There are 4 nested groupings, the coarsest first. Each group lies inside one group of the grouping before and may be the whole of it. The rows also spread widely along 14 directions, which tell nothing about the answers.
(in the rows, 128 means zero)
Known rows, each followed by its group in each grouping:
[129 163 132 104 130 144 142 136 123 121 152 146 113  73 110 131  98 132
 105 116 113 156 198 122 138 107 139 136 127 117 113 144 140  81 125 121] -> sadul q_941 Vato temuk
[111 110 189 110 150 194 131 116 133 147 161 129 203 136  90 115 134 107
 111  98 124 111 168 184 157  78  83 153 129  92  98  99 150  98 153 109] -> sadul q_941 Vato Rir
[117 157 136 120 101 130  97 175 131 123 179 161  95 106 131 124  93 134
  83 127 159 114 152 104 140 136 109  95 125 136 109 169 139  97 152 103] -> sadul q_15 mufez mek
[125 174  99  79  85 149 183 137 129 126 153 103  68 112 103 138 102 138
  85 100 180 138 112  85 114 122 186  93  94 122 117 169 135 140 139 138] -> bune q_725 Lotak Pavo
[104  83 156 119 122  87 117 151 150 161 171 119  94 172 178  96 171 153
 134 125 180  86  89 168 123 160 102 150  71 177 163 155 111 147 142 149] -> bune q_984 Gev Fiva
[107 115  69 171 137 119  84 142 104 139 160 121 159 157 138 129 128 129
 113 115  97  69 128 136 128 138  83 192 144 137 109 115 177 137 132 119] -> bune q_74 Bige feli
[ 87 109 112 137 121 152 101 134 170 168 144  99 121  82 116  95 169  94
 150 129 111 105 177 180 103 167 119 138  90 166 120 194 145 167 153 132] -> bune q_306 buv Refa
[126 132 205 143 148 128 111 166 145 139 176 106 153 154 164  98 134 182
 128 106 174  81 170 137 140 100 122 116  96 152 138 112 106 121 144 114] -> bune q_74 Bige duvog
[ 91 138  80 129 152  85 169 140  81 131 149  57 128 115 121 146 133 167
 111 117 127 100  96 133 130 138 163 137 139 146 117 121 146 154 156 157] -> bune q_306 mer nasif
[ 80 129 104 129 112 139 134 103 116 127 112 133 124 121 113 121 123 108
 114 142 131 129 115 162 127 125 103 159 131 119 103 138 126 136 129 145] -> bune q_306 buv bipa
[179 148 170  82 108 206 109  98  99 110  99 156 112 189 109 143 123 148
  66  89 183 152 117  71 159  45 165 158 127  83 109  83  92 119  81  97] -> bune q_725 Lotak lebun
[ 97 111 131 173 106  70 123 160 154 156 196  79 121 153 189 118 150 150
 151 155 185  69 117 149 136 161  97 106  77 203 162 158 110 146 150 162] -> bune q_984 Gev Kel
[115 175 112 113 132 143 154 131 102 127 124 146 115 101 116 112  96 169
 103 110 136 128 142 108 113 137 140 139 131  99 105 151 134 122 147 119] -> bune q_306 mer Povop
[149 149  95 113 148 105 186 134  85 155 164 126 123 152 120 145 102 156
 133  94 111 112 108 134 133 115 144 196  93 120 127  91 167 121 108 157] -> bune q_984 Gev Kel
[154 121 104 110 129 117 144 155  83 169 138 109 132 152 100 136 143 166
  92  94 120 117 107 124 131 135 132 161 107 119 136 108 147 127 125 144] -> bune q_984 Gev Fiva
[129 122  41  66 106 128 181 117  98 145 151 109  80  87  73 159 126 104
  88 102  91 165 116 124 118 147 150 166 113 115 125 163 184 108 125 157] -> bune q_984 Gev Kel
[ 93 118 146 121 141 141 134  92 128 133 108 124 131 115 133 107 152 143
 130 138 137 145 150 167 129 124 113 168 124 131 131 136 102 125 126 136] -> bune q_725 Lotak Pavo
[123 152 142 117  97 186 125 133 120 158 137 170 140 105  68 123 102 101
 102 131 140 137 157 140 143 125  92 115 110  97  92 147 137 109 142 114] -> bune q_725 Lotak lebun
[127 140 127 118 106 131 117 178 135 102 135 100 140 146 130 107 106 172
  39  73 143 104 150 106 103  92 126 106 142  98 115 124 140  92 131 124] -> bune q_984 Gev Kel
[ 52 155 168 133 182 105 100 130 118  40 135 124 122 118 181 117  94 166
  91 120 162  97 138 129 144  67 157 141 201 135  82 102 104 110 141 101] -> sadul q_941 Vato Rir
[114 150 123 121 103 193 175  70 146  97 157 102 171 183 143 134  95 121
 103  97 171 109 127 118 132  55 107 157 125  84 109 103 146 111 119 128] -> bune q_725 Lotak lebun
[111 143  75 123 105 144 102 156 115 116 129 122 119  91  92 126 109 125
  60 105 100 130 167 108 111 127 123 129 153 110  98 154 162 105 134 116] -> bune q_74 Bige feli
[121 179 149 159 122 176 136 148 145 127  95 113 179 146  97  97  91 136
 100  84 120 104 181 159 107  45 140 139 113  89  79  73 133 136  93 139] -> bune q_725 Lotak Pavo
[115 129 147 106 120 100 117 164 105 111 147 153 116 126 139 119 110 169
  61 118 144 134 139 125 139 119  95 128 148 116 131 131 119  67 139 126] -> sadul q_941 Vato temuk
[103 112  84 141 116  99 144 118  96 136 152 111 143 141 138 136 130 149
 105 139 125 121 116 138 137 144  72 167 134 131 143 126 141 100 135 151] -> bune q_74 Bige feli
[152 157 116  88 108 169 113 115 132  87 151 130  76 152 166 128 113 167
  75  83 181 119 134  42 119 102 173 139 131 113 123 161 127 124 123  88] -> bune q_306 mer nasif
[118 156 164 111 123 110 218 103 121 126 183 149 137 129 162 121  78 175
 139 138 167 150 153 141 145 111  73 148  92 111 159 123 116  50 134 155] -> bune q_74 Bige feli
[163 160 184 138 143 135 152 147 144 144 175  91 144 155 178 107 127 207
 143  94 175  95 180 104 130  99 154 122  76 144 155 118 105 127 129 125] -> bune q_306 mer Povop
[133 127 117  87 124 133 135 157 107 143 112  80 105 127  96 122 160 165
  62  81 129 138 119 123 117 111 176 132 121 123 127 123 129 143 126 138] -> sadul q_15 mufez mek
[119 127 100 118 137 127 130 122 109 142 149 124 118  94 123 127 136 145
 120 125 107 140 165 127 129 150 116 166 124 136 137 153 145 107 136 125] -> bune q_74 Bige feli
[142 143 151 132 105 142 147 121 125 132 148 103 138 147 137 136 123 153
 111 127 173 129 146 109 150  96 124 118 104 129 139 117 100 106 117 140] -> bune q_984 Gev Kel
[ 84 129  80 121 113 156 105 124 163 143 111 150  94  95 124  78 136 104
 123 110 102 115 156 164  73 165 116 175 107 126 105 197 158 159 135 123] -> bune q_306 buv bipa

New rows. What belongs after each?
[106 130 144 109 180 140 132 138 126 143 146 113 136  99 105 115 136 125
 133  93  85 120 171 186 130  98 155 180 118 134 101 108 162 133 125 128] -> sadul q_15 mufez mek
[ 80 134 107 143 144 125 102 123 120 107  90 121 131 143 151  95 134 165
  94 110 132 103 122 142 101 121 125 174 155 120 107 124 120 148 125 124] -> bune q_725 Lotak lebun
[112 177 121 111  73 142 113 178 132 110 104 145  82  97  99 107  95 142
  40 110 160 141 147  95 107 112 150  76 134 106  95 163 109 114 131 124] -> sadul q_941 Vato temuk
[ 93 137 102 154  94 117 102 149 147 144 136 122  98 130 143 107 133 125
 119 140 158  99 126 140 112 151 118 124  99 163 121 167 119 160 130 141] -> bune q_725 Lotak lebun
[137 157 123 109 109 145 158 138 125 158 132 116 107 103 104 121 127 149
 114 115 143 146 158 122 120 132 151 121  87 129 132 151 121 129 126 141] -> bune q_725 Lotak lebun
[126 136  75  89 139 116 125 135 104 135 105 157  71 108 142  90 137 194
  87  88 105 143 138 101  78 177 139 198 127 112 144 175 144 121 129 114] -> bune q_74 Bige feli
[ 73 137 143  98 133 150 191  99 110 113 182  65 161  91 109 152 119 139
 108 136 176 125 126 128 158 124 118  81 149 120 116 155 128 103 201 128] -> bune q_306 buv Refa
[ 91 146 134 160 146 116 111 158  88 176 119 134 141 102  89 118 136 136
 133 152 122 108 124 174 150 151 116 135 121 148  96 119 118 161 149 137] -> sadul q_15 mufez mek
[137 163 182 108 152 167 129 131 136 145 157 143 104 100 113 126 118 128
 154 116 150 129 182 133 149  99 178 137  86 146 107 132 119 138 122 108] -> bune q_725 Lotak Pavo
[120 132 128 109 124 137 112 149 103 118 145 128 123 146 119 131 117 150
  71 103 156 104 107 106 138 116 129 130 143 113 106 126 136 117 143 111] -> bune q_984 Gev Fiva
[101 117 163  77 132 154 108 148 120 151 149 149  97  87  93 111 152 128
  92 120 156 132 133 139 141 156 131 111 125 131 111 181 121 127 179 100] -> sadul q_941 Vato Rir
[ 85 148 157 112 131 122 107 165  90 130 160 180  88 119  85 143  87  96
 109 143 168  96  76 147 167 121 138 114 127 138  63 125 130 138 151 119] -> bune q_984 Gev Kel
[113 136 157  84 109 158 158 120 146 143 142 132  98 115 113 109 130 129
 114 115 168 145 138 145 123 121 137 123  86 124 127 159 115 125 137 134] -> bune q_725 Lotak lebun
[ 85 148 151 130 129 105 147 162 137 112 136 115 125  89 104 120  91 114
 109 126 119 130 166 185 130  81 136 114 119 134  95 110 129  98 115 164] -> bune q_984 Gev Kel
[ 98 125 144  78 109 140 189 121 165  94 127  64 114 153 138  99 130 149
  76  68 161 126 120 157  93  59 165 130 104 104 125 119 126 127 117 165] -> bune q_306 mer nasif
[141 149 118 103  86 179 188 119 143 167 111  94 140 138  91 105 142 141
  93  86 141 144 145 137 102 103 139 135  78  93 134 132 126 139 121 156] -> sadul q_941 Vato temuk
[ 63 123  95 143 122 109 138 129 105 110 132 112 152 139 120 122 108 124
  90 128 125  96  95 171 126 116  87 150 156 112  91 115 149 124 145 152] -> bune q_306 mer nasif
[105 154 113 150  96 151 109 142 123 145  77 129 132 108  90 103 129 128
  85 131 120 141 153 149 117 116 116 128 127 113 100 130 110 139 114 141] -> sadul q_15 mufez mek
[ 66 109 164 166 160  97 124 134 160 140 143 107 158 151 188  71 149 164
 158 126 148  68 137 203 107 135  89 167 102 158 135 128 114 146 145 147] -> bune q_984 Gev Kel
[106 139 120  81 120 118 153 170  82 128 151 103 106  86  62 154 109 129
  66 112 132 137 113 130 145 121 154  89 140 120  96 137 145 109 160 141] -> bune q_306 buv Refa
[101 112 151 129 110 101 152 128 124 138 128 127 132 126 118 123 125 120
 117 149 133 148 135 192 146 103  86 144 103 134 133 107 106  90 106 177] -> bune q_984 Gev Fiva
[ 68 126 144 108 160 103 148 106 138 111 125 104  81 100 143 119 143 117
 147 134 127 143 130 193 134  93 173 176 113 168 116 119 113 149 105 160] -> sadul q_15 mufez mek
[ 89 108 111  84 141 105 137 110 122  96 153 108  82  92 144 138 135 128
 108 125 122 149 139 144 132 124 142 162 141 148 131 157 137 100 130 140] -> bune q_306 buv Refa
[125  97 169 122 150 106 124 136 119 133 164  52 140 158 157 139 177 168
 112 116 158 114 130 144 164  89 146 136 117 171 155  93 104 128 125 144] -> sadul q_15 mufez mek
[145 134 144 112 118 139 164 113 110 179 173 170 135 120 121 128 120 138
 142 143 131 154 156 150 158 148  66 165  83 122 152 141 134  81 133 137] -> sadul q_15 mufez mek
[ 96 136 133  90 200 120 119 177 103 109 133 143 140 117 115  90 102 184
  74  47  82  93 149 161  92 112 143 186 164  87  86 108 186 107 150 100] -> bune q_725 Lotak Pavo
[120 144 155  68 147 129 138 149 119  98 127 112  75 104 113 126 117 149
  85  83 135 145 144 127 124  78 203 134 126 126 106 123 124 119 115 130] -> bune q_306 buv Refa
[ 99 124 111 107 111 156 149 100 111 116 122 122 146 152 121 119 123 146
  75 109 156 120  97 124 122 120  95 151 147  85 114 133 133 110 147 126] -> bune q_984 Gev Kel
[112 142 200 119  83 134  84 150 135 112 118 177  75 156 147 106 115 144
  84 150 227 124 103 111 150 107 119  88 110 138 115 144  54 121 122 117] -> bune q_984 Gev Fiva
[162 174 183 125 144 144 133 176  95 163 110 109 141 114 101 111 138 209
  93  98 156 132 173  99 140 107 178  97 111 121 127 107  83 133 137 117] -> sadul q_941 Vato Rir
[176 122 180 101 155 133  80 173  87 176 156 142  98 141 110 137 163 165
 113 108 144 122 136 114 171 124 164 146  97 159 133 111 113 140 123 103] -> sadul q_15 mufez mek
[ 53 107 125 103 175 115 126 105 124 100 132 126 126  83 149  99 136 147
 119 122 105 126 151 177 111 146 105 181 165 127 116 161 142 105 162 121] -> bune q_306 buv Refa
[147 158 166 172 145 154 112 154  81 168 132 161 212 142  94 122  96 159
 123 126 111 100 175 147 160 107  66 149 128  94  99  77 130  97 133 116] -> bune q_306 buv Refa
[127 159 196 131 135 180 171  95 137 128 149 114 188 135 127 123 105 149
 134 122 164 135 187 145 156  63 109 128 108 102 122  94 105  91 125 128] -> bune q_725 Lotak lebun
[131 178  55 146 118 133 148 102 124 111 171 121 122  94 171 142  96 157
 121 128 120 132 192  66 123 144 120 160 140 131 140 171 154  92 131 116] -> sadul q_941 Vato temuk
[ 79 128 118 127 136  79 120 174  75 138 178 103  98  87  88 164 122 119
 108 158 145 109  97 140 172 147 143  94 138 176 100 135 133 136 167 141] -> bune q_74 Bige feli
[102 135  99 155 102 147 158  84 160 153 160  91 120 175 165 122 145 111
 172 135 177  85 101 145 123 125 128 169  67 165 135 142 128 190 119 154] -> bune q_725 Lotak Pavo
[ 94 192  69 143 120 112 137 162 118  95 135 111 101 100 139 115  77 172
  82 101 134 101 147  83  91 129 160 122 148 121  98 153 150 131 141 122] -> bune q_74 Bige feli
[159 158 165  78 163 221 114  90 104 134 181 168 113  98  94 159 112 110
 141 109 152 132 167  77 178 108 174 155 124 115  89 147 146 122 147  58] -> bune q_984 Gev Kel
[127 161 100 113  48 131 142 158 139 126 137 149  74 146 126 113  90 134
  67 115 178 123 106 100 105 126 119  99  92 112 118 167 124 122 122 147] -> bune q_306 mer nasif
[ 68 131 181 126 173 109 134 109  89 124 136 148 129 133 143 122 128 155
 137 156 167 116  92 172 170 119 111 162 144 141 109 103  94 130 151 127] -> sadul q_15 mufez mek
[125 149 124 122 101 164  95 143 103 126 145 167 139 122 107 128  99 145
  66 125 155 122 146  90 142 141  82 110 153  96 104 157 134  89 157  90] -> bune q_725 Lotak lebun
[124 154 122 162 121 147  91 124 145  78 132  80 137 144 160 138 113 136
  97 111 146 103 174  93 136  54 163 134 148 140 105 102 117 125  91 121] -> bune q_984 Gev Kel
[ 95 131 114 143 151 128 133 105 136 108 141  79 146 159 186 108 144 183
 119 104 156  88 131 121 110 120 131 168 138 137 137 129 127 145 139 122] -> bune q_725 Lotak Pavo
[132 129 121  92 167 175 142  92 120 116 169 140 143 127 117 141 108 111
 127  83  96 121 162 138 139  85 135 211 131 100 101 110 185  98 117 106] -> bune q_984 Gev Kel
[ 96 118 216  98 152 149 124 144 119 133 144 152 167 107 107  98 125 157
  88 120 143 139 166 179 153 108  73 118 143  99 114 122 114  68 166 109] -> sadul q_15 mufez mek
[ 58 128 126 130 122  96 211  61 145 116 149  91 124 113 180 120 130 144
 162 171 171 150 128 177 131 132  93 153 104 153 162 150  95 108 136 182] -> bune q_725 Lotak lebun
[136 113 129 185 136 163  55 120 118 187 149 135 175 125 126 127 171 116
 156 158 109 103 184 146 166 154  71 170 117 162 127 135 129 143 132 103] -> sadul q_15 mufez mek
[140 141 125 103 109 134 164 125 126 162 109 137  99 147 148  81 145 203
 107  98 159 139 128 113  89 156 122 165  79 111 165 157 105 131 128 137] -> bune q_74 Bige feli
[181 165 113 130  83 111 226 137  76 156 219 113 173 182 127 180  65 176
 101 123 176 119 107  80 175 109  70 113  90  99 158  91 148  51 135 164] -> bune q_984 Gev Kel
[103 151 178 110 152 114 150 143  95 142 195 127 117  77 116 152 113 147
 135 160 168 135 145 133 187 138 129  92 123 159 122 144 111  99 174 121] -> sadul q_15 mufez mek
[131  99 195 114 126 173 110 110 120 156 104 145 164 165 117  92 163 159
 101 115 153 136 143 158 141 103  77 164 112  99 138 105  91 109 125 117] -> bune q_74 Bige feli
[132 147  85 153 121 120 140  97  86 115 132 126 152 130 143 152 103 152
 113 144 112 142 156 109 149 112  90 176 149 116 133 109 130  84 104 142] -> bune q_306 buv bipa
[123  92 144  86 227 106 168 123 112 173 193  63 148  87 145 119 189 197
 170  88  90 118 182 169 128 169 155 192 105 165 172 144 164 123 173 123] -> bune q_725 Lotak Pavo
[ 92 166  99 164 131 139 137 108 129 134 149 106 123  82 120 139 113 103
 164 155 124 119 172 137 140 121 146 145 112 162 103 141 132 152 125 137] -> bune q_74 Bige feli
[117 156 120 166 110 117 135 143 143 181 145  95 109  89 129 119 150 131
 165 159 139 126 172 150 134 153 141 116  69 187 141 159 105 164 125 157] -> sadul q_15 mufez mek
[ 98 167  74  95  84 123 167 147 132 113 179 115  73  85 126 134  87 133
  86 118 160 125 127  89 107 159 139  89 118 130 117 206 155 112 168 132] -> bune q_306 buv Refa
[104 103 112 108 176 119 107 121 117 119 163  92 124 100 161 117 164 175
 116 104 114 109 160 124 121 159 137 168 152 148 139 167 149 122 165 102] -> bune q_306 mer nasif
[116 153 118 140 110 138  91 152 102 145 134 184 110 117 102 127 101 113
 102 142 126 123 134 135 148 132  98 146 127 125  92 134 136 119 123 117] -> sadul q_15 mufez mek
[ 84  93 135  61 121 137 153 104 117 136 133 100  79 116 103 129 169 114
 106 124 163 144  78 159 135 137 151 137 111 141 125 163 115 151 154 146] -> bune q_306 buv Refa
[128 150  54 140  80 108 163 138 127 106 143  69 130 128 136 146 102 146
  69 110 123 133 151  98 112 104 122 124 130 120 138 131 149  89 105 166] -> bune q_984 Gev Fiva
[113 126 129 132 138 125  53 165 124 112 163 148 105 113 152 115 124 147
  95 117 133  92 161 107 131 145 120 133 149 148 108 166 140 118 149  87] -> bune q_306 mer Povop
[121  99 151 127 137 140 117 143 149 152 141  66 152 189 156  94 186 169
 104  75 157  74 119 150 112 105 140 156  99 143 144 112 123 170 137 132] -> sadul q_941 Vato temuk
[141 146 113 156 131 105 136 113  90 142 128 104 137 152 173 131 146 206
 119 141 153 130 132  95 146 138 114 162 126 144 164 115  93 121 119 137] -> sadul q_15 mufez mek
[123 161 189 137 111 176 146 133 136 154 158 119 146 160 111 120 114 127
 137 122 199  86 120 137 154  87 140  98  78 128  96 113 104 164 143 127] -> bune q_306 mer nasif
[ 91 119  83 145  96 103 110 125 135 132 128 116  82 176 167 115 149 125
 113 133 159  97  71 144 117 133 122 173 104 164 129 138 122 176 107 155] -> sadul q_15 mufez mek
[108 158 141 122 108 132 197 114 135 149 146 105 119 128 136 110 119 161
 137 128 177 130 130 135 121 124 129 124  76 132 143 141 105 133 139 156] -> bune q_74 Bige feli
[ 34 124 135 121 160 129 138 110 110 160 100 125 112  87 112  82 167 151
 145 150 157 110  90 180 111 193 127 147 125 144 108 177 101 189 193 125] -> bune q_74 Bige feli
[107 157 146 141 114 140 121 127 105 127 135 157 144 105 128 122 107 155
  97 153 160 136 157 113 153 134  84 114 149 114 117 146  99  89 154 112] -> sadul q_941 Vato Rir
[175 151 162 122 108 207  85 162 135 181  77 167 151 143  84  71 142 161
  75  73 115 133 190 130 102 108 114 150  96  76 112 123 122 130 107  99] -> sadul q_15 mufez mek
[136 163 101  87 136 169 164 109 118 165 143 160  98  59  89 123 120 123
 136 113  99 164 185 125 121 154 148 171  99 114 120 177 156 117 138 118] -> sadul q_941 Vato temuk
[149 149 175 119  93 164 131 128 114 119 101  67 133 153 108 142 147 170
  66 118 201 148 136  85 157  62 173  74 122 124 130  99  59 131 110 134] -> bune q_725 Lotak Pavo
[129 142 157  76  72 182 131 109 144 155 126 164  49 126 103 118 140 105
 114 137 208 156 106 113 136 134 154 110  67 136 123 183  86 156 126 123] -> bune q_725 Lotak lebun
[113 142 190 107 127 138  54 157 133  91 144 183  70 148 160 111 108 147
  87 120 197 105 126 102 146  99 146 120 135 143 100 140  93 122 124  84] -> bune q_725 Lotak lebun
[121 131 101 131 118 113 179 105 138 129 131  44 135 179 193 106 162 214
 109  96 178 107 114 106  96 127 141 151 102 138 178 133 106 149 129 156] -> bune q_725 Lotak lebun
[ 81 128 175 176  81  95 144 153 130 150 133 117 159 149 125 110 116 129
 119 176 181 108 114 195 153 110  57  83  94 144 123 109  76 117 134 184] -> bune q_306 mer nasif
[128 152 107 125 108 175 185 112 130 159 150 122 165 152 101 115 103 122
 124  93 126 103 133 152 114 105 105 163  87  87 106 119 168 134 131 145] -> bune q_306 mer nasif
[ 99 145  95 159 113 154 149  86 115 132 146  81 156 124 115 158 126 103
 137 154 149 113 128 126 157 112 124 135 128 141 108 125 127 145 132 143] -> bune q_984 Gev Fiva
